The rows are grouped in 5 different ways at once. Each group adds its own fixed numbers to the row, and there is some noise. The rows also spread widely along 17 directions, which tell nothing about the answers.
In the rows, 128 means zero.
Some rows, each with its group in each grouping after it:
[166 105 145 113 113 110 103 116  88 105 124 129 162 141 135 125 121 132
  99  94 152  84 145 112 130 119 166 140 107 134 104 145  79]	Y Vefu Z992 Z372 Z582
[105 113 158 116 126 134 162  99 107 168 124 147 142 113 105 137 149 106
 133 141 128 159  83 124 166 160 168 121 142  88  77  96 121]	U Poni Z992 Z830 Z717
[126 157 129 126 142 128 112 123 103 118 138 113 143 139 147 115 136 150
 125 125 145 130  99 118 144 132 141 125 112 146 147 123 122]	U Pebo Z265 Z879 Z474
[175 120 119 134 123 157 211 168 109 169 142 140 101 138 135  73 131 133
  76 103 158 135  97 106  88  95 113 100 165 215 135 172 139]	C Poni Z265 Z949 Z582
[126 128 107 162 100 159 102 159 135 122  77 118 127 111 154 126 104 102
 175 124 116 154 145 132 145 152 122 141  99 126 108 138 130]	C nus Z341 Z372 Z474
[145 151 125 141 154 122 135 118 126 158 139 137 153 131 111 159 131 108
 145 130  97 121  66 113 109 134 147 155 139  84 145 120 104]	Y Pebo Z341 Z824 Z717
[114 175 102 142 134 108  48 179 113 152  97 123 108 143 141  77 121 120
 135 123 102 118 117 151  84 125 171 136  93 209 138 159 114]	G nus Z992 Z830 Z717
[178 124 128 119 112 144 151 123  88 129 110 159 116 100 156 136 100 105
  98  93 133 115  81 122 109  85 128 134 124 189 144 141 134]	J Vefu Z265 Z949 Z717
[ 83  93  42  71 111 139  75 107 123  68 130 162  79 148 239 102 116 185
 132 136 169  86 188 149 119 160 156 134 122 128 108 175 130]	G Pebo Z265 Z824 Z474
[157 140 107 160  98 137 146 160 132 129 131 115 112 148 161 140 155 109
 133  94 144 126  83 127 149 103 135 131 140 100 130 133 145]	J Poni Z265 Z879 Z582
[136 154 160 128 145 120 115 153 130 139 115 116 129 143 108 114 120 122
 147 119 105 142 122 142 108 129 143 125 127 143 140 113 124]	U Vefu Z341 Z372 Z582
[172 126 175 104 125 143 141 140 131  57 124  98 173 125 100 113 116  91
 161 119 110 144 134 145 114 129 134 116 122  95 159  97  80]	J Poni Z265 Z824 Z717
[106  99 158 135 114  97 145 159 182 149 106 130 106 121  75 129 156 108
 150 152 138 164 138 165 132 125 127 140 118 100  80 127 137]	Y Poni Z341 Z824 Z717
[120 129 128 120 139 126 108 132 132 136 127 148 122 117 139 140 115 139
 121 136 115 124 143 141 111 114 133 132 109 145 140 133 121]	C Vefu Z341 Z830 Z717
[113 162 145 138 118 110 103 116 109 158 138 149  92 138 166 160 157 136
 126 104  99 103  81 162 166  87 185  93 165 113 126  81 146]	G Poni Z265 Z879 Z474
[160 157 143 118 132 164 155 158 139  80 138 104 133 122 164 112 126  96
 117 106 115 132 111 125 120  63  73  87 152 150 190  75 158]	G Vefu Z265 Z830 Z474
[135 153 132 135 130 109 120 197 133 162 152  89 156 138 131 143 137  89
 124 140 149 153  75 132 146 105 128 111 130  91 151  94 113]	U Vefu Z265 Z879 Z582
[193 148 175 170 107 154 145 168 164 170 108 127 154 106 124 219  83 107
 149  83  82 118 138 171  94  78 140 113 174  91 130  96 115]	J nus Z341 Z879 Z582
[157 115 175 114 145 129 161  57  92  71 106 159 128  98 159 144 126 145
 109 122 153  97 112  76 173 104 142 152 116 149 128 107 160]	J Poni Z341 Z824 Z474
[ 53 166 138  90 182 101  57 119 169 121 156 106 118 161 150  92 191 202
  93 151 169 129 110 138 161 102 108 123 108 173 116 109 185]	G Vefu Z265 Z372 Z717
[118 155 126 147 126 145 118 112 132 156 192 116 154 138 145 163 148 176
  95 117 148 144  89 151 162  97 104  90 127 128 150 129 129]	C Poni Z265 Z879 Z474
[169  75 112 114  86 148 119 167 151 109 122 122 148 126 112 123 119 118
 125  88 108 107 206 166  45 111 123 122 127 127 105 180  61]	C Pebo Z992 Z824 Z717
[127  96 121 124  71 119 106 141 119 123  99 135  88 133 129 106 155  94
 132  94 130 129 134 163 135 119 151 127 112 137  63 148 135]	G Poni Z341 Z824 Z717
[137 141 132 131  75 126 111 196 101 127 116 118 132 100 168  99 117  64
 112 137 147 136  96 160 168  90 149  61 119 147 138  87 111]	Y Poni Z265 Z830 Z582
[143 134 106 117 123 126 149 120 103 123 149 135 115 173 162 157 109 124
 146 101 146 140 100 111 121 150 132 172 153  78 133 132 138]	Y Poni Z265 Z879 Z582
[ 86 107 127  91  99 133 126 173  99 149  99 153  64 137 179 150  96  94
 169 123  83 149 195 153 135 137 154 108 191  66 106  80 151]	J Poni Z992 Z879 Z474
[128 129 120 100 147 173 145  64  59  90 122 150 126 114 146  94 122 129
 127 108 112 138 115  69 144 148 102 138 103 174 142 127 145]	C Pebo Z341 Z372 Z582
[ 85 115  92  84 139 111  91 107 117 148 174 154  94 151 144 166 145 155
 111 108 100 117 143 150  97 107 123 143 137  98 144 143 127]	J Vefu Z992 Z879 Z717
[144 118  98 147 129 136 120 127 113  98 109 117 137 122 167 110 150 127
 119 134 168 113 113  84 166 119 124 144  79 150 134 149 137]	G Vefu Z265 Z824 Z582
[ 79 106  93 120  85 131  85 168  82 202  70 139  57 121 155 147 126  65
 153 111  97 160 152 124 151 127 123 149 131 119  53 126 184]	J nus Z265 Z824 Z582
[108 116 167 145 140 111 122 133 108 168 103 145 135 103  87 118 113 138
 139 175 126 144 158 149 161 149 184 104  88 145 119 132  88]	Y Vefu Z341 Z949 Z582
[143 113 127 137 111 172 145 145 110 156 106 123 145 115 133 171 101  96
 138 102 124 165 140 107 142 124  83 145 120 114 111 123 147]	J Vefu Z265 Z879 Z582
[109 103 106 119 138 118 150 145 165 154 106 151  89 133 120 137 130 111
 141 129 136 149 112 107  98 129  85 197 126 123  91 150 169]	Y Vefu Z341 Z372 Z474
[170 130 149 172 133 149 190 141 160 124 142 102 154 165  80 123 141 146
 138 108 144 157 130 129 107 135 100 139 125 122 138 154 121]	Y Vefu Z341 Z879 Z474
[154 117 105 159  90 161 126 140 172 107 120 149 162 101 132 126 102 150
 165 135 135 127 129 208  93 157 173 100 102 131 132 183  57]	J Pebo Z992 Z824 Z582
[124 107 137 144 121 151 125 128 162 131 113 126 135  95 124 147 158 136
 124 123 110 116 153 136 147  87 111 111 116 124 115 125 135]	J Poni Z341 Z824 Z474
[135 122 126 127 136 133 175 132 109 156  96 174  83 110 121 137 105  95
 170 130  76 126 126 126  91 142 170 143 160 109 130 107 125]	Y nus Z341 Z879 Z582
[147 144 152 117 140 113 128 134  97  78 118 115  91 165 136 130 114 103
 161 106  95 138 162 117 119 117 120 142 135 106 184  98 154]	G Vefu Z341 Z824 Z717
[131 123 113 160 121 111 134 125 170  98 176 104 137 157 125 156 175 155
 120 125 177 136 110 131 156 103  98 153  87  84 157 160 133]	J Vefu Z341 Z879 Z474
[124 102 129 149 112 106 140 152 117 130  85 139  92 128 119 103 168  95
 147 139 124 117 137 120 166 131 173 131 112 105 104 123 125]	Y Vefu Z341 Z372 Z717

New rows. What belongs after each?
[147 149 129 152 112 139 125 116 129 168 157 132 156 111 121 181 157 100
 126 111 102 132  31 163 147  95 145 102 136  88 140 108 108]	J Vefu Z265 Z824 Z717
[123 134 131  93 135 130 142 171 123 121 116 134  95 101 187 125 140  82
 108 126 109 113  99 101 138  54  95 106 172 133 145  55 174]	C Vefu Z265 Z372 Z474
[125 130 107 136  80 124  98 141  99 160 123 138 125 109 122 125 129  80
 133 112 117 140  80 165 135 124 155 114  97 137 101 130 104]	Y nus Z341 Z879 Z582
[168 103 145 156 123 130 132 144 150  99 119  94 159 150 115 112 163 150
 111 115 167 103 179 108 144 110 132 130  93 132 112 161 112]	G Vefu Z341 Z824 Z582
[133 139 104 130  86 125 109 155 120 149 145 137  99 130 125 111 125  98
 128  98 103 132  90 189  88  97 135  94 136 154 144 143 103]	Y nus Z265 Z372 Z474
[123 111  98  88 125 188 182 144 126 115 129 154 128 120 152  85 109  96
 155 141 103 157 120 149  88 170 142  88 169 110 138 109 103]	G Vefu Z992 Z830 Z717
[130 109 132 141 114 157 153  57  75 120 151 133 141 119  99 154 142 114
 136 111 105 173 112 108 177 143  98 126  94  98 145 135 122]	C Poni Z341 Z824 Z717
[111 110 127 135 112 149 101 124 130 120  94 149 124  73 130 130 128 116
 121 125  99 129 155 142 130  87 101 121  84 179 119 132 133]	C Vefu Z992 Z830 Z474
[126  86 120 124 103 147 151 157  85 165 107 121 125 108 127 124 162  72
 114 131 126 136 141  90 172 115 125 105 131 100  94 114 127]	J Pebo Z265 Z824 Z717
[129 122 136 117 157 120 147 116 101  73 122 139  76 125 152 139 130 124
 148 134  77 106 189 102 134  89 121 126 135  96 214  98 148]	J Vefu Z341 Z824 Z474
[ 96 131 146  92 125 112 115 113  95 152 169 131 125 126 100 130 152 114
 112 128 124 167  87 139 151 112 120 114 108 129 121 107 122]	C Poni Z265 Z879 Z582
[115 128 130 121 137 133 122 149 127 200 115 129 137 117 101 163 111  91
 134 125 111 171  98 120 109 121  86 159 128 130  96 121 149]	Y Vefu Z265 Z824 Z582
[139 137 139 135 129 128 140 147 137 173 125 131 137 126 134 139 119 124
 113 128 152 148  78 122 126 114 123 131 139 153 105 131 142]	G Poni Z265 Z824 Z474
[152 124 137 137 122 139 151 142 137 115 127 120 134 166 118 110 129 144
 146 106 125 132 159 149  97 143 143 122 149 119 120 148 114]	Y Vefu Z992 Z824 Z582
[131 114 126 129 159 136 147 166 150 173 104 106 120 156 113 129 126 145
 120 120 137 133 188  89  86 123  90 178 147 141  98 159 155]	Y nus Z265 Z949 Z717
[178 132 106 157 105 181 106 159 125 116 132  88 168 157 104 118 100 132
 138  69 112 155 164 151  75 132  82 128  84 164 172 196  82]	J Vefu Z265 Z372 Z717
[161 120 128 129  90 136  95 132  55  89  89 106 166 131 137  87 128  81
 123  96 154 122 119  89 162 148 145 150  60 158  94 137  98]	Y Pebo Z341 Z879 Z717
[135 128 154 123 109 130 146 105 109 108 109 147 139 123 140 136 101 107
 150 139 158 148 103 139 165 166 169 136 119 103  98 105 126]	Y nus Z341 Z830 Z717
[121 107 131  86 166 138 159  46 153 113 156 179 120 127 131 162 142 179
 111 114 114  91 123 119  87 112 135 158 155 118 116 134 134]	G Vefu Z992 Z830 Z474
[130 141 144 136 109 120 123 179 135 145 119 126 135  87 128 130 133  73
 128 140 117 145  78 142 137  84 121 107 116 136 132  87 122]	C Pebo Z341 Z879 Z474
[111 149 166  52 215  99 105  97 109 137 133 147 154 141 105 153  84 138
 138 137  95 130 115  80  69 147 130 211 132 120 139  93 121]	Y Poni Z341 Z879 Z717
[132  68 124 120  78 139 153 123 125 112 127 150 108 147 114 121 118 138
 144 109 145 152 180 170 116 161 144 124 122 107  87 177  92]	C Vefu Z992 Z372 Z474
[136 160 138 152 157 141 150 141 130 134  96 141  69 129 135 150 131 111
 166 107  62 137 128 120 112  92 104 142 154 132 188 100 181]	J Vefu Z265 Z372 Z717
[122  65  80 123  72 136  78 143 141 105  95 148 120  91 146  97 125 141
 103 121 163 103 184 182 109 108 126 121  56 196  81 201  94]	Y Vefu Z265 Z824 Z474
[144 157 152 147  99 138 107 134  95 210 145 106 140 139 106 203 127  72
 124  59  78 167  56 138 141  86  88 123 155  95 116  93 145]	U Vefu Z265 Z372 Z474
[139 132 124 127 133 141 169 123 126 118 141 138 104 146 156 123 154 140
 128 118 135 114 104 110 139 117 140 118 162 107 144 122 139]	J Pebo Z265 Z372 Z474
[124 129 127 174 110 175 116 106 143 162 143 101 172 142  85 159 156 141
 133  95 111 156 147 144 152 135  91 122  95 104 100 153 119]	Y Vefu Z341 Z830 Z582
[165 117  81 113  76 154 129 146 106 112  95 154 107 116 231 152 107  58
 140  85 126  96  73 114 134 113 145 142 171  88  90 102 154]	G Poni Z341 Z824 Z582
[127  96 113 116 104 158 128  85 100 142 112 160 135  98 126 149 108 114
 131 105 108 129 126 128 119 139 116 145 114 134  83 147 119]	Y Pebo Z341 Z824 Z474
[108 114 122  94 138 188 183 125 124 136 152 139 127 114 109  96 153 113
 143 129  63 154 133 140  94 131 108  68 186 105 144  99 116]	J Pebo Z992 Z824 Z474
[130 119 158 131 133 122 117 117 145  76 129 103 154 129 159 186 127 128
 138 126 150 125 158  97 187 104 100 153 112  60 136  81 147]	G Poni Z341 Z879 Z474
[170 148 113 155  88 129  69 155 119 115 106 123 148 115 165 121 102 109
 116  92 144 101  87 148 120  98 147 128  82 189 129 156 101]	G nus Z341 Z372 Z474
[136  90 136 135 156 158 212 155  65 180 135 122 123 142  75  96 102 127
 123 160 134 196 191  71 121 165 101 105 114 158 177 172 104]	J Vefu Z265 Z824 Z474
[136 109 126 118 118 141 134 114  66 144 111 125 106 146 114 118 111 113
 122  90 124 164 153  97 119 146  94 157 102 165 117 165 151]	U Poni Z341 Z824 Z717
[141 101 108 167  91  94  60 237 153 143  69  91 154 119 135 118 125  78
 129 141 170 125 157 121 142 109 133 158  54 140  99 165  92]	G Vefu Z992 Z372 Z717
[103 116 133 174 128 169 123 109 110 126 118  97 142  90 103 129 160 137
 138 135  93 162 182 126 192 109  81  73  78 139 169 122 132]	U Poni Z265 Z824 Z474
[127 130 128 166 137 146 141 144 107 122 105 129 116 124 130 103 127 147
 153 156 119 142 183 126 150 145 148  95  98 148 182 151 115]	J Pebo Z341 Z824 Z717
[106 137  89 124 141 144 109 150 118 138 112 132 109 145 123  66 129 128
 159 138 111 154 113 135 100 173 152 134 103 165 139 165 105]	G Poni Z265 Z372 Z717
[124 118 192 101 149  92 149 152  98 167 116 136 130 135  83 151  92  84
 149 157 127 174 128 110 131 147 157 153 126 100 114  87 112]	G Vefu Z341 Z879 Z474
[127 109 133 129 126 150 119 114 133 163 108 139 166  99 107 148 122 125
 124 134 138 147 110 124 137 141 125 150  86 140  81 151 117]	J Vefu Z341 Z824 Z582
[133 155 155 151 120  96  97 148 123 122 166  95 111 183 136 151 113 168
 109 104 148 137 176 164 140  82 100 114 123 136 181 141 145]	Y Vefu Z341 Z949 Z474
[141  91 168 116 103 143 133 125 112  96 115 121 129 141 127 139 111 140
 140 113 134 135 214 149 158 138 149  96 129  96 119 119  99]	G Poni Z265 Z372 Z717
[132 130 158 129  90  80 122 173 110 158 127 114 100 201 117 140 130  94
 154 113 149 149 139 149 148 153 187 148 152  51  74 118 123]	Y Vefu Z341 Z830 Z582
[113 133 126 116 110 129  63 130 106 152 129 137 129 116 133 132 118 126
 130 115  89 133 130 175 119 122 153 104 109 145 119 134  98]	C Poni Z341 Z824 Z717
[123 148 153 128 158 150 146 121 103 100 107 126 148 138 127 102  72 150
 149 149 163 190 135 104 137 177  92 154  81 187 151 134 151]	Y Vefu Z341 Z879 Z474
[131 150 159 141 191 147 137 150 146 170  76 132 182  67 119 128  68 128
 128 179 137 147 100  81 115 131 108 165 101 200 128 115 137]	Y nus Z341 Z949 Z474
[144 119 150 119 128  85 136 147 133 112 125 133 112 130 109 108 140 109
 127 135 141 114 110 130 112 105 163 131 120 134 134 127 104]	G nus Z992 Z372 Z582
[121 112 168 146 132 129 160  97 144 182 132 152 145 115  80 169 129 150
 116 131 137 162 115 124 135 129 121 152 120 134  81 150 133]	C Poni Z992 Z830 Z474
[123 140 159 119 158  56 110 124 119 113 121 171  57 124 128 179  70 134
 138 126  95 128 159 139  79  72 107 172 121 154 220 129 151]	Y Poni Z992 Z372 Z717
[166 175 169 184 167 120 104  96 142 103  80 122 162 136 110 147 109 154
 172 124 137 134  94 101 139 149 149 202  65 164 135 147 142]	G Vefu Z341 Z824 Z582
[128 145 123 106 106 155 118  90 139 111 160 129 136 139 110 123 156 107
 128  76 103 145  64 168 105 112  96 129 126 128 103 120 140]	Y Vefu Z341 Z830 Z582
[151 149 154 126  95 146 116  99  88 128 122 133 135 133 135 108 157 106
 109  77 118 109  62 128 152 112 172 117 128 154  80 117 130]	J Poni Z341 Z830 Z474
[149 117 110 127 136 165 152 131 157  76  77 151 102  84 161 124 108 113
 146 113 102 112 154 119  84  91  73 151 122 171 149 121 175]	Y Vefu Z341 Z824 Z582
[107 116 135 108 118 107  84 159 119 168 135 124 149  85 108 103 149 107
  67 144 151 134  97 153 137  70 110  85  80 200 113 126 111]	Y Vefu Z265 Z824 Z717
[136 129 149 112 132 120 127 158 135 111  88 136  97 108 137 129 129  99
 143 117  96 113 143 116 103  82 119 153 139 144 119  95 150]	C Pebo Z265 Z879 Z474
[165 115 148 134 161 144 191 114 106 148  92 146 118 139 101  98 130 145
 133 123 120 114 141  90  91 153 166 148 154 161 106 150 123]	Y nus Z265 Z824 Z717
[170 118 136 111 121 139 123 132 141 137 141 140 181 123 114  93 138 148
  96 119 146  91  78 162  83 131 200 104 120 165  91 166  50]	J Vefu Z341 Z824 Z474
[130 109 125 107  98 114 112 146 128 118 127 136 123 139 173 179  90 107
 136 121 163 141 139 148 144 130 132 149 122  81 111 113 132]	G Vefu Z341 Z879 Z717
[148 100 102 138 131 129 127 141 147 124 130 123 123 151 105  93 171 155
 129 122 117  92 164 150  86 126 177 115 114 129 132 183  71]	G Vefu Z265 Z824 Z717
[148 123 134 121 116 126 123 121 105 132 114 136 157 121 141 141 111 116
 129 109 146 131  91 119 131 144 153 154 113 129  98 131 110]	U Poni Z992 Z879 Z582
[160 117 113 156  61 150 198 169 119  57 135 107  34 181 156 102 160  89
 163  71 114 153 167 162 140  91  91  83 170  83 190 124 169]	J Vefu Z265 Z372 Z474
[121  81 148  89 145 154 145 157 193 141 102 139 169  74 104 108 106 152
 108 166 161 128 169 141  81 130 123 131 102 178  70 146  99]	J nus Z341 Z879 Z474
[138 147 117 170 111 148 113 209 161 163 140  91 157 141 115 114 123 127
 127 136 155 175 118 173 126 120 103  86  98 152 164 162  98]	J Vefu Z265 Z372 Z717
[117 131  85 110  93 126 100 169 128 175 159 136  87 155 160 149 118 120
 128  96 113 130 128 189  86 108 144  99 167 112 122 140 120]	G nus Z265 Z879 Z582
[109 149 129 127 138 149 115 153 125 158  88 107 125 140 127  77 177 102
 143 118 113 143  79 107 151 139 146 142 138 145  64 106 160]	G Poni Z265 Z949 Z717
[ 74 151  74 104 146 136 113 136 128 170 143 149  87 149 139  83 154 130
 145 132 102 143  73 135 100 154 128 136 144 139 116 140 149]	Y Pebo Z341 Z372 Z582
[162 160 155 143 158 122 166 144 145 125 117 153 140  98 161 151  67 129
 140 155 149 140  65 131 119 127 144 125 137 144 197 105 126]	U Poni Z341 Z372 Z717
[150 148  97 164 118 123 111 153 113 167 154 126 134 155 171 152 136 154
 114 123 150  98  99 139 147 124 193 101 138 102 157 158  88]	J nus Z265 Z372 Z717
[160 139 171 142 116 108 134 158 137 107 103 102 125 158 131 131 126 105
 141 112 152 124 138 116 141 114 149 152 132 110 102 111 143]	G nus Z341 Z830 Z474
[105 107 121 163  97 139 126 188 119 175  84 121 113 128 116 149 112  83
 164 137 102 166 206 129 148 142 116 125 123  85 109 128 128]	Y Pebo Z992 Z830 Z717
[ 90 135  65 130 120 141 131 143  90 164 134 142  72 156 154  93 126 124
 161 138 117 159 119 139 125 175 153 124 143 119 135 157 133]	Y nus Z265 Z949 Z582
[127 162 160 129 171 115 127 130  94 140 139 117 144 130  97 120 121 125
 122 150 137 165  84  92 143 124 112 136  88 166 188 124 124]	J Pebo Z265 Z372 Z717
[117 105  54 155 104 152 107 123 107 146 144 105 164 154 149 136 151 113
 135 131 170 157  93  82 178 179 113 164  73  79 100 182 114]	G Vefu Z341 Z824 Z474
[115 131  98 117 126 130 109 141 132 117 128 145 109 112 170 135 126 126
 121 128 130 120 116 153 120  95 112 124 118 147 151 119 142]	Y Vefu Z265 Z879 Z717
[140 138 167 125 136 135 156 130  87 131 118 121 130 147 122 113 132 102
 149 135 114 146 127 106 156 152 162 103 153  98 130  87 123]	G Pebo Z341 Z824 Z717
[ 74  93 141  93 111 125 114 147  92 181  74 159  81 111 127  79 152 121
 132 152 118 132 168 152 164 159 208  85 132 145  39 112 119]	U Vefu Z265 Z372 Z582
[115 151 119 113 158 157 134  40 111 114 152 156 156 102 126 118 152 159
 114 112 116 121  48 116 124 129 122 135 112 168 130 120 137]	Y nus Z992 Z879 Z582
[145 126 166 124 100 106 158 144 101  93  76 155  86  90 193 119 105  96
 126 146 184 137  89 136 188 107 156 107 132 161 124  82 177]	U Poni Z265 Z824 Z717
[104 131 142 101 149 130 160 182 132 135 108 118 120 122  83  58 135  84
 160 158  99 175 131 133  86 149 125 114 141 144 132  97 118]	Y nus Z992 Z879 Z717
[130 154 122  79 162  99 119 141 153 102 157 128 133 141 169 117 146 115
 114 146 150  92  55 122 104 106 167 138 155 102 144  89 119]	G nus Z265 Z830 Z717
[173 152 152 143 147 136 173 147 136 143 128 118 157 159 102 151 104 101
 161 117 134 163  69  94 104 159 122 180 143  89 143 131 122]	J Pebo Z341 Z372 Z717
[139 121  83 174 101 148 132 150 127 153  94 116 112 140 140 127 155  92
 141 103 155 153  82  88 158 134  95 175  91 137  88 168 166]	G Vefu Z265 Z372 Z582
[114 139 119 118 148 104  95 128 123 134 162 119 172 118 141 173 122 121
 114 149 156 129  85 103 151 106 105 154  98  94 154 110 109]	Y Pebo Z265 Z879 Z474
[155 152 103 193 109 145 121 206 134 171 129  93 154 165  90 114 109 103
 177 118  95 165 132 166  88 160 146 118 107 112 164 170  63]	Y Vefu Z341 Z879 Z474
[119  94  96 114  99 171 132 159 105 156 133 108 123 162 166  99 139 140
  89 107 167 147 188 117 147 136  92  91 135 151  86 158 153]	G Vefu Z341 Z824 Z717
[ 83  99 122 105 111 141  73 109 109 129  78 149  97  98 130 131 118 120
 146 113  85 129 199 152 137 122 116 147  89 150  83 130 147]	Y Vefu Z341 Z949 Z582
[140 162 148 134 119 118 107 116  99 154 157 125 162 144 135 166  95 128
 126 129 166 162  64 148 155 150 162 129 106 116 138 133 104]	J nus Z265 Z830 Z717
[ 96  89 139  66 131 134 160 148 154 130 132 138 115 131 105  56 160 134
 105 149 154 132 144 145  99 135 142 109 146 150  63 129 117]	Y Poni Z265 Z830 Z474
[140 123 138 116 113 168 161 158 113 137 101 134 108 111  97  84 146  76
 146 108  66 144 127 144  95 117 143  96 148 146 126 111 114]	J Poni Z265 Z830 Z717
[113 129 135 133 143 152  87  76  96  78 114 132 143 128 128  97 128 191
 132 134 120 116 201 147 148 150 156 107  61 179 153 156  99]	Y Vefu Z265 Z830 Z717
[136  93 129 119 111 128 163 133 159 143 117 158  98 106 149 177 136 121
 108 107 138 107 132 137 118  69 102 143 158 112  91 113 164]	Y Vefu Z265 Z879 Z474
[ 94 114  67 185  89 165 108 110 118 196 119 158 100  96 118 158 151 120
 139 118  95 162 108 153 149 123 108 128  74 149 108 185 132]	C Vefu Z265 Z830 Z474
[121 127 129 105 121  90 108 135 110 140 131 166  79 160 155 160  83 160
 138 120 138 113 165 174  90 135 179 145 146 121 129 147 114]	Y Pebo Z265 Z879 Z717
[142 153 140 133 149 101 143 113 116 111 117 145 122 114 134 133 125 109
 149 148 152 133  45 109 143 128 164 160 101 139 145 109 134]	G nus Z265 Z879 Z582
[ 90 183  91 153 176 109 133 196 140 147 148  94 107 147 135  55 197 112
 150 190 118 146  47 103 146 127 153 102 127 123 203 114 130]	J Poni Z265 Z824 Z474
[139 110 118 128 137 144 127 130 132 130  98 160 145  86 154 121 118 134
 119 154 136  90 130 118 127 127 179 131  99 151 119 141  93]	J Vefu Z341 Z830 Z474
[128 128 126 119 125 135 111 127 153  87 130 133 112  97 137 132 149 129
 117 105 102 109 132 145 110  60  93 125 102 160 159 120 142]	J Poni Z341 Z879 Z474
[117 124 157 132 116  91 100 145 125 136 120 133 103 133 131 165 140 128
 147 134 116 125 158 158 160 111 182 125 126  80 121 102 113]	C Poni Z265 Z879 Z717
[159 128 114 146  69 123 121 159 142 106 155 119 130 140 132 143 124  84
 142 103 135 146  93 178 119 110 129 124 110  91 141 143  94]	C Vefu Z341 Z830 Z474
